All rows are made from the same 11 directions, up to rounding. Whole rows:
[[-1.99  0.99 -2.14 -0.10  1.22 -3.57  1.31  3.11  0.07  1.29 -0.74 -1.31
   0.39 -1.52  1.03  1.02  1.80]
 [ 1.52  0.42 -1.95  1.24  2.98  1.21  3.28  0.87 -1.49 -1.20  0.70  0.57
  -2.74  2.14 -0.96 -3.91  0.68]
 [-0.62  3.20 -1.56 -2.33 -0.63 -0.65 -0.66  0.57 -0.85  0.87 -0.08  1.59
  -0.66  0.35 -1.02  1.80  3.45]
 [ 1.61  0.63  0.94 -1.30  2.45  0.62 -1.20 -2.87  1.78 -0.57  0.68  0.55
   1.50  0.65 -1.32  1.54  1.74]
 [ 1.83 -0.20 -0.20  1.89  0.87  0.58 -0.15 -1.35  0.33 -0.42  0.01 -0.89
   3.19  0.27  1.48 -0.50 -2.35]
 [ 2.74 -0.32  1.72  1.67 -0.66 -1.18 -0.98  2.57  2.11  1.66  3.63 -2.65
   2.89 -1.65 -0.39  0.08 -0.90]
 [ 0.00  2.28  0.16 -0.50 -2.17 -1.09  1.82  2.80 -5.08  2.52  2.53  0.84
  -2.90  0.27 -1.55  3.33 -0.88]
 [ 1.36 -0.23 -0.61 -0.50  0.74  0.79 -1.65 -0.26 -0.17 -2.86 -2.67 -0.49
   2.32 -0.08  4.42 -2.19 -0.51]
 [ 0.02 -1.47  0.28  0.10  0.15 -3.16  1.16  1.85 -0.20 -0.44 -0.69 -1.44
  -1.21 -1.31  2.05  1.39 -1.26]
 [-0.65 -2.05  0.51 -3.81 -1.03 -0.48  0.49 -1.41  0.74 -2.19 -1.30 -1.78
  -0.58  0.45  0.74  1.17  1.72]
 [ 4.07 -0.38  0.87  2.72  0.40 -2.07 -1.03 -0.29  0.98 -0.50 -0.64  3.00
  -3.27 -1.35  0.60 -2.83  0.47]
 [ 3.48 -1.05  2.18 -1.42 -0.98  1.51 -1.97  1.13 -0.76 -1.40  0.96 -1.00
   0.92 -0.86  1.28 -4.49  2.65]
 [-2.92 -0.78 -0.56  0.47  1.67 -3.20  1.51  2.71  4.04  1.24  0.86 -1.00
  -2.59 -1.05 -2.21  2.01  0.75]
 [ 0.49 -1.31  1.60 -0.93 -0.01  0.59  2.05 -0.90 -1.41  0.10  1.83  0.16
  -3.21  1.06 -2.77  0.52  0.32]]

Rows cut short, each followed by the rest of it:
[-0.81  1.95 -2.08 -0.51 -2.80 -2.68 -0.59  1.30  2.40  2.41  0.28  0.27
  0.19 -1.28 -1.81]  [0.12 4.40]
[ 1.50  3.95 -1.20 -0.81  0.83 -2.96 -1.94  4.39  0.70  1.01  1.21 -0.13
  1.44 -1.40  1.50]  [2.71 1.68]
[ 0.58 -3.81  0.60  0.02  1.41 -4.54  2.47  0.91  1.44 -1.91 -1.53 -2.29
 -2.65 -1.43  2.39]  [ 0.65 -0.94]
[-3.59 -1.63 -0.67  2.47 -1.62 -0.95  1.87 -3.05 -3.35  1.86 -3.48  2.09
 -1.50 -0.90  0.21]  [-0.27 -1.78]
[-0.58  0.14  1.35  0.95  3.47  1.09 -1.28  2.68  2.87  0.62  2.75 -2.18
  3.02 -0.58 -0.66]  [ 0.67 -1.38]
[-1.92 -3.87  1.01 -0.68 -0.97 -0.64  3.67 -2.63 -1.39  0.73  0.36 -3.74
  1.49  0.18 -0.95]  [ 1.75 -1.36]
[-1.57  1.95 -1.71 -0.33 -2.02  0.92  1.99  0.11 -4.04  2.14  0.77  0.34
  0.11  1.14 -1.60]  [0.66 0.46]
[ 2.85 -1.35  2.68 -1.66  3.23 -1.90 -1.97 -0.98  1.21 -3.08 -1.20 -0.27
  0.07 -0.96  3.39]  [ 2.97 -1.22]
[ 4.03  1.26 -3.37  2.28 -5.52 -1.55  1.11  1.20  0.97  0.58  0.84 -0.95
  0.95  0.41  0.70]  [-3.39  0.29]
[ 6.28  0.29 -1.28  2.73 -2.86 -2.91  0.52 -0.76  0.67  0.75  0.68  0.28
  0.54 -1.00  0.43]  [-4.10  2.27]
[ 1.80  0.99 -0.31  1.30 -2.75  2.64 -1.66 -1.65  1.63 -0.24  1.24 -0.63
  3.81  1.53  0.32]  [ 0.91 -3.80]
[-1.59 -1.17  0.34 -2.23  1.50 -1.45 -1.34 -2.39 -0.41 -2.35 -4.29 -0.60
  2.21 -0.87  4.57]  [ 3.40 -1.24]
[-1.96 -1.41  0.06  3.22  0.20 -0.24 -2.22  1.52  4.38  1.00 -1.07 -0.09
  1.46 -2.47  0.37]  [-3.92  0.12]
[-4.72  1.42 -0.90 -0.45  0.09  2.17 -1.34  2.89 -0.38  1.35 -0.14 -0.99
  2.78 -0.41  0.30]  [ 0.01 -0.26]
[-0.44  1.09  0.62  0.72 -1.79 -1.92 -1.44 -3.65 -1.30  3.67 -0.50  0.85
  4.17 -2.00 -0.66]  [3.41 0.86]
[-1.34 -0.53 -0.44 -2.85 -5.49 -2.01  0.34  1.28 -1.31  0.29 -0.92 -1.27
 -1.24 -0.78  0.93]  [1.54 1.35]
[-2.95 -2.02  1.05  2.35  2.60  0.56 -0.01  2.12  1.13  0.15 -0.58  0.04
 -1.42 -1.23  0.13]  [-2.14 -1.89]
[-2.89  0.13 -0.04 -3.56  0.18  2.82 -1.37  0.80  1.34 -2.91 -1.30  0.68
 -2.51  1.76  0.18]  [0.68 0.27]
[-0.08 -3.24  2.57  1.60 -0.88  0.49  1.07  0.51  0.71  2.02  2.62 -1.52
 -0.71 -1.39 -3.23]  [-3.68  1.30]
[-1.59  1.34  0.62  0.70  5.30  2.14 -0.45  0.67  1.86  0.05  1.86  0.70
  0.13  1.25 -2.07]  [ 2.26 -1.86]
[ 3.82  0.71  0.26  2.16  2.43 -2.95  0.56 -0.33 -3.19  0.69 -0.51  1.21
  0.38 -1.60  2.11]  [-0.66  0.31]
[ 1.78 -4.12  0.37  1.61 -1.64  0.25  0.66 -2.24  3.23 -2.38 -1.37 -1.29
 -0.53  0.14  1.00]  [-4.21 -1.22]
[ 3.49 -0.98  3.30  0.68  0.89 -3.68 -2.58 -1.89  2.82 -0.03  0.18  1.24
 -0.49 -2.30  0.65]  [ 3.83 -0.90]
[-1.46  1.41 -1.93  1.62 -1.50  1.37 -0.16 -0.89  0.30  0.19 -1.27  2.55
 -1.48  1.28 -0.62]  [-0.31 -1.74]
[-6.17  1.63 -4.09 -0.44 -3.21  1.32  1.38 -0.83 -0.07  1.95 -1.98  0.66
  0.35  1.36 -2.05]  [0.27 1.13]
[-0.52  0.64 -0.16 -1.14  2.69  0.77 -0.97 -0.21 -0.92 -0.92 -1.96  2.71
 -2.24 -0.35 -0.09]  [-3.46  4.42]
[-0.55  0.62  0.56 -2.86  2.66 -0.78  2.35  0.93 -4.77 -0.39  0.07  1.31
 -4.54  0.64 -0.83]  [1.48 2.44]
[-2.21  0.13 -1.83 -1.36 -0.78 -0.68 -0.31  1.09 -0.59 -1.04 -3.40  1.25
 -2.10 -0.66  1.72]  [-2.72  3.05]
[ 1.01  0.37 -2.35  2.12  0.98  1.75  1.43 -4.84 -0.35 -0.66 -1.59  0.78
  2.65  2.14  0.25]  [-1.28 -1.57]
[ 1.82 -1.74  1.12  1.40 -0.03 -3.05 -0.72  0.11  1.86 -0.44 -1.21  1.09
 -2.51 -2.08  0.99]  [-1.40  0.69]
[ 0.41 -1.94 -1.17  1.49  0.33 -1.31  3.69  0.67 -2.17 -1.57 -1.12 -1.44
 -1.90  0.85  2.41]  [-0.31 -3.86]
[-0.08  2.62 -2.09 -1.00 -1.68 -1.60 -1.62 -0.27 -2.52 -0.32 -3.70  3.03
 -0.77 -0.74  2.92]  [0.14 1.95]
[ 1.23  0.05 -1.88  0.90 -2.23  2.64  2.19 -2.00 -2.05 -1.13 -0.55  1.82
 -2.81  2.74 -1.10]  [-3.80 -0.34]
[ 1.02  1.20 -0.62 -3.49  1.01  1.07 -0.32 -3.29  1.96 -0.56  1.33 -2.63
  5.47  1.72 -1.10]  [3.12 2.51]
[ 2.55 -2.85  1.11  0.65  0.67 -2.66  0.15 -0.53  1.77 -2.53 -1.58 -1.05
 -0.96 -1.00  3.15]  [ 0.05 -2.05]
[-0.27 -3.14  2.03 -3.79 -0.69  2.28  0.22 -1.06 -0.27 -2.92 -0.34 -2.07
 -0.80  0.95  0.38]  [-1.43  1.23]
[ 0.19  1.56 -0.58  1.23  1.91  1.47 -0.05  5.00 -1.39  0.32  1.99 -1.56
  1.73 -0.06  1.26]  [-2.13 -1.25]
[-0.49  2.58 -1.18  0.34 -6.50 -0.86 -0.52  1.53 -1.90  1.92  0.42  2.00
 -2.35  0.30 -0.36]  [ 3.28 -2.47]
[-2.14 -1.50  1.71 -0.21  0.00 -1.23  0.90 -1.04 -4.03  2.25 -1.00  0.54
 -0.64 -2.05 -0.57]  [-0.15  1.83]
[-2.32 -1.80 -1.01  3.05  2.06 -0.22  1.89 -2.24  0.59  0.37 -2.00  0.25
  0.29 -0.01  0.03]  [-0.95 -2.26]
[-2.24 -1.70  0.26  2.46 -1.10  3.63  1.28  0.58 -0.36 -0.41  0.66 -0.40
 -1.20  1.71 -0.65]  [-1.38 -5.58]
[-0.32  0.31  1.27 -1.88 -4.75 -1.52 -1.86  3.90 -0.98 -0.16  0.13 -0.09
 -2.53 -1.28  1.94]  [ 2.64 -1.54]
[ 0.02  1.62  0.26 -2.68  1.35  1.11 -0.07  3.56  0.32 -1.07  2.27  0.17
 -3.19  1.32 -1.57]  [0.75 1.61]
